The same things were measured in two ways. Each way mixes the same 5 hidden numbers, adds some noise and spreads widely along 2 directions of its own, which tell nothing about the thing.
Some things both ways: the first way, then the second way.
 20  14  -8   7   7  -9  12  -5   4  -4 -22  -3  17   0   3  -7   6   8 -11
-12   2  -2 -22  -2   1  -6  -5 -33

  2  25  -3 -13   1  -3   5 -10   8   2   7 -14  -2  14  14   1  -3  -6 -29
 -4 -16 -30  32   6 -19 -19 -27 -29

  5   2  -3  -9   4   6  -5  -1  12  -1   6  13  -6 -25   3  -2  16  -9  22
-25 -17   0  -6 -20  -4 -17  -4   3

  6  16  -3  -4  -2 -14   1 -20   5   2  -7 -14   3   6  11   3   1  -2 -19
 -4  -8 -14   2   1 -21 -19 -22 -27

  1   3  11 -12   5 -15   4 -13   0   9   7  -9   0   4   1   2   3  -1 -12
  6  -3 -14  39   9  -4 -27 -18 -18

 10  -9   9   4  11  -7   9   0  -3   5 -12  -2  11  -6  -9 -10  13  11   6
 -1  10  15  -4   0  12 -15   0 -14

  5   8  -2   5   2   2  -1  -5   7   1 -14 -11   2  -3   5  -6  10   2  -3
-12 -11   5  -6  -2 -15  -3 -22  -6

-11  13  -9   2  15  -2  -5  -2   5   0 -10 -23 -12  17  20   5  -4   5 -24
 14  -6 -31  16   0 -26   9 -22 -11

 10   8  -7  10  14  -7   7   0   2  -3 -23  -9  10   5   7  -5   5  12 -13
 -2   3  -3  -8   3  -4   7 -14 -22

-18 -15  -5  -3  32 -10 -11   7   1   0  -2  -1 -19   0  16  12  -2   9   6
 18   4 -19  19  -9  -2  14  -1   8

 23  17   3  -2  -1   4  20   0   8   1  -6   4  20  -7  -8 -15  10   2  -1
-25  -6  -1  -4  -5  11 -27   1 -31

  1   2  -2   8  11  -5   2  -1   3   2 -20 -13   1   3   6  -3   4  10  -4
 5  3 -9 -5 -5 -9  1 -8 -9

-14 -11  10  -6  17  -7  -7  -2  -3   8   5 -11 -14   3   3   3   7   3  -2
 18   5  -7  23  -1  -4 -15  -9  -2

-3 -1 -1 -1 15  1  5  7  6  3 -6 -3 -3  0  4 -1  0  7  5
 -1  -2 -15  15 -10   4  -4   0  -3

14 12 -2 -1  7 -1 10 -1  5 -1 -7  0 11 -3  1 -7  8  3 -5
-14  -4  -3 -10  -7   2 -16  -2 -26

Other things, the second way, with their names:
Z580:   6   4  22  14   3   7  -3 -12   8
Z683:  20  10  -3  -5   3 -15   7 -16 -13
Z146: -17  -4  -8  -8  -2  -2 -33  -8 -44
Z298: -10  -9  -5 -13  -5 -20 -16 -19 -25
Z893:  -9   1  -1   4  -3  18  -2   1 -24
Z224:  -7  -7 -21  -5 -13 -12  -9  -4 -14
Z244:  -8  -7   1  -2  -5 -18 -44 -15 -22
Z174:  12   9   3  12   0   1 -24  -5  -7
Z478:  13   4  -5  29  15   0  -7 -22 -26
Z652:  16  18  -7   4   7   4  -1  -6 -28
Z350:  -9 -11  -6   6   4 -19 -33 -25 -34
Z222:  10  -4   5  14  -2 -16 -12 -20   6
Z679:   5  -3   6  27   8 -10 -27 -23   1
Z677: -13  -7   3  17  -8  12 -29  -1 -14
Z20:   3  -4  -5  21   0 -10 -29 -16 -10
Z741: -19 -16   7   8 -10  -3 -15 -11   8
Z411:   3  13  -6  -8   4  17  22  -1 -31
Z474: -17   0  23 -27  -1  -4 -25 -13 -28
Z645:  -5   6   0 -13  -4  -1 -13  -3 -20
Z851:  -3   0   6  16  11   0 -24 -20 -23
Z904: -13  -9 -20  -8 -14  -5  16  -4  -9
Z198: -13  -7  -1  -7 -10  -2  -6  -6  -7
Z157: -34 -14  31   4  -2  16 -46 -10 -17
Z648: -17 -22 -20  19 -14  -6 -18  -8 -14
Z835:   5   6 -10  -9  -3  -9 -29  -5 -35
Z175:   4  -1  -3  -4   2 -24 -15 -22 -14
Z441:   2   0  -4 -10   4 -22 -30 -19 -36
Z456:  -8   4 -10  -1  -2  14  -3   3 -28
Z497: -27 -16 -16  15 -12  17 -19   5 -26
Z302: -28 -22 -18   9 -10   0  -8 -10 -24
Z562:  -2  -2  -6   0   1 -12 -19 -17 -26
Z491:  10  -5 -12  15   4 -29 -14 -28  -5
Z7:   1  -1   0  15   4  -9 -31 -17 -15
Z57:  -3   0 -16  11   1   7  -6  -6 -37
Z941:  -5  -1   5   5   2  -6 -31 -14 -19
Z124:   0 -20 -29  27 -10 -27 -21 -19  -3
Z635: -3  4 21 16  1 19 -2 -7  9
Z653:  -3   1  -6  -4   1 -21 -44 -17 -37
Z800:  -7  -9  -5   6  -9  -2  -8  -8 -13
Z930:  -7  -1   1 -17  -1 -13 -25 -14 -40
Z407:  26   3 -18  18   7 -27  10 -27   3
Z359: -11   4 -16  -8  -5  15   2   5 -37
Z83:  -1   7  20   3   4  11 -12  -7  -9
Z762:   7   7 -12 -10  -1 -11   6 -10 -15
Z979:  11   3   3  17  12 -14 -13 -27 -13
Z686:  9 -1 -8 27  0  7 -4 -7 -7
Z704:  -9 -10   5  22  -4   9 -19  -6   0
Z866: -18 -11 -23  -2 -25   5 -17  14 -15
Z761:  -6  -6  -8   0  -5  -9 -12 -11 -20
Z575:  -4   0  28 -12   7 -13 -12 -28 -12
Z180:   9  23  24 -25   4   5  -9  -4 -23

Some of these things the first way, each followed by its name:
 19   8   3   5  -6  -9   8 -15   3   4 -18  -8  17  -7  -5  -9  14   4  -3 -> Z474
  6  14  -5  -7  23  -3  10   7   1  -4   0   0   5  10   9  -4   2   5 -21 -> Z57
 12  -8   8  14  13 -13   6  -3 -10   4 -26 -12  16  -1  -9 -11  17  16  -5 -> Z180
 -8 -21   9   0  21  -9  -5   3  -3   7  -4  -4  -8  -8  -2   2  10  10  15 -> Z580
  9  11  -5 -12  16  15   5  13   9  -6  11  15  -1 -14   3  -9  14  -6   8 -> Z866
 17   0  14 -21   0   5   3  -4   2   3  23  19   8 -29 -15 -14  32 -14  18 -> Z157
-17  -9   7  -5   9  -7 -12  -8   2   8   1 -15 -17  -1   8   7   5   1   3 -> Z222
  8  10  11 -10 -13  -7   0 -22   5   9   5 -13   3  -6  -3  -4  13  -9  -7 -> Z244
 -4 -12  14  -3   9 -12  -1  -8  -4  10  -3 -10  -1  -3  -5  -2  11   6   2 -> Z174
 -5   5   6  -5  19  -6   5   2  -4   5  -1 -19  -2  19   4  -3   1   8 -28 -> Z478
 6  3 -4 -2 24 -4 11 11  2 -2 -6  6  6  2  5 -3  1 10 -3 -> Z893
  7  13  -4   3   4   4   5  -1   8  -1 -12  -7   4  -1   5  -6   7   2  -5 -> Z224
  5   1  10 -13   9   3   7   3   5   6  11   5   0  -9  -5  -7  10  -1   7 -> Z677
 15   2   2   5   6  -8   7  -6  -1   0 -16  -1  13  -7  -3  -8  14   7  -1 -> Z645
 12  25 -11  -7   5   9  12   3  15  -4  -1   5   5  -1  10  -5  -2  -2  -6 -> Z302
  5  -1   1   5  21 -19   8  -2  -7   2 -18 -10   8  11   4  -1   2  16 -17 -> Z652
 11  19  -3   5  -8  -4   7 -15   9   4 -17 -18   8   4   5  -4   2   1 -15 -> Z298
 -5  -2   7  -4   9 -19  -6 -16  -4   6  -5 -18  -5   6   6   5   6   3 -14 -> Z979
 12  15   9  -8 -12 -16   4 -28   1   7   0 -16  10   1  -1  -3  11  -7 -21 -> Z653
  7   6  -5  17   9  -9   7  -5   3   2 -33 -18  10   9   5  -3   0  16 -11 -> Z762
 12  12  -7 -20  15  -2  11   2  12  -4  13  23   3 -11   7   1  -1  -4   7 -> Z497
 -1   2  12  -6  -2  -5   2 -11   3  11   1 -16  -2   1  -2  -1   5   0  -5 -> Z20
  8  20   4 -13  -5  -5   1 -16   4   2   8 -12   2   2   5  -4  11 -10 -23 -> Z350
  9   4  10  -5  -3  -9   4 -13   1   7  -1  -8   7  -5  -6  -7  13  -1  -4 -> Z941
 -5   6   6   4  -7 -11  -3 -20   5  11 -13 -28  -4   7   5   2   1   3 -13 -> Z491
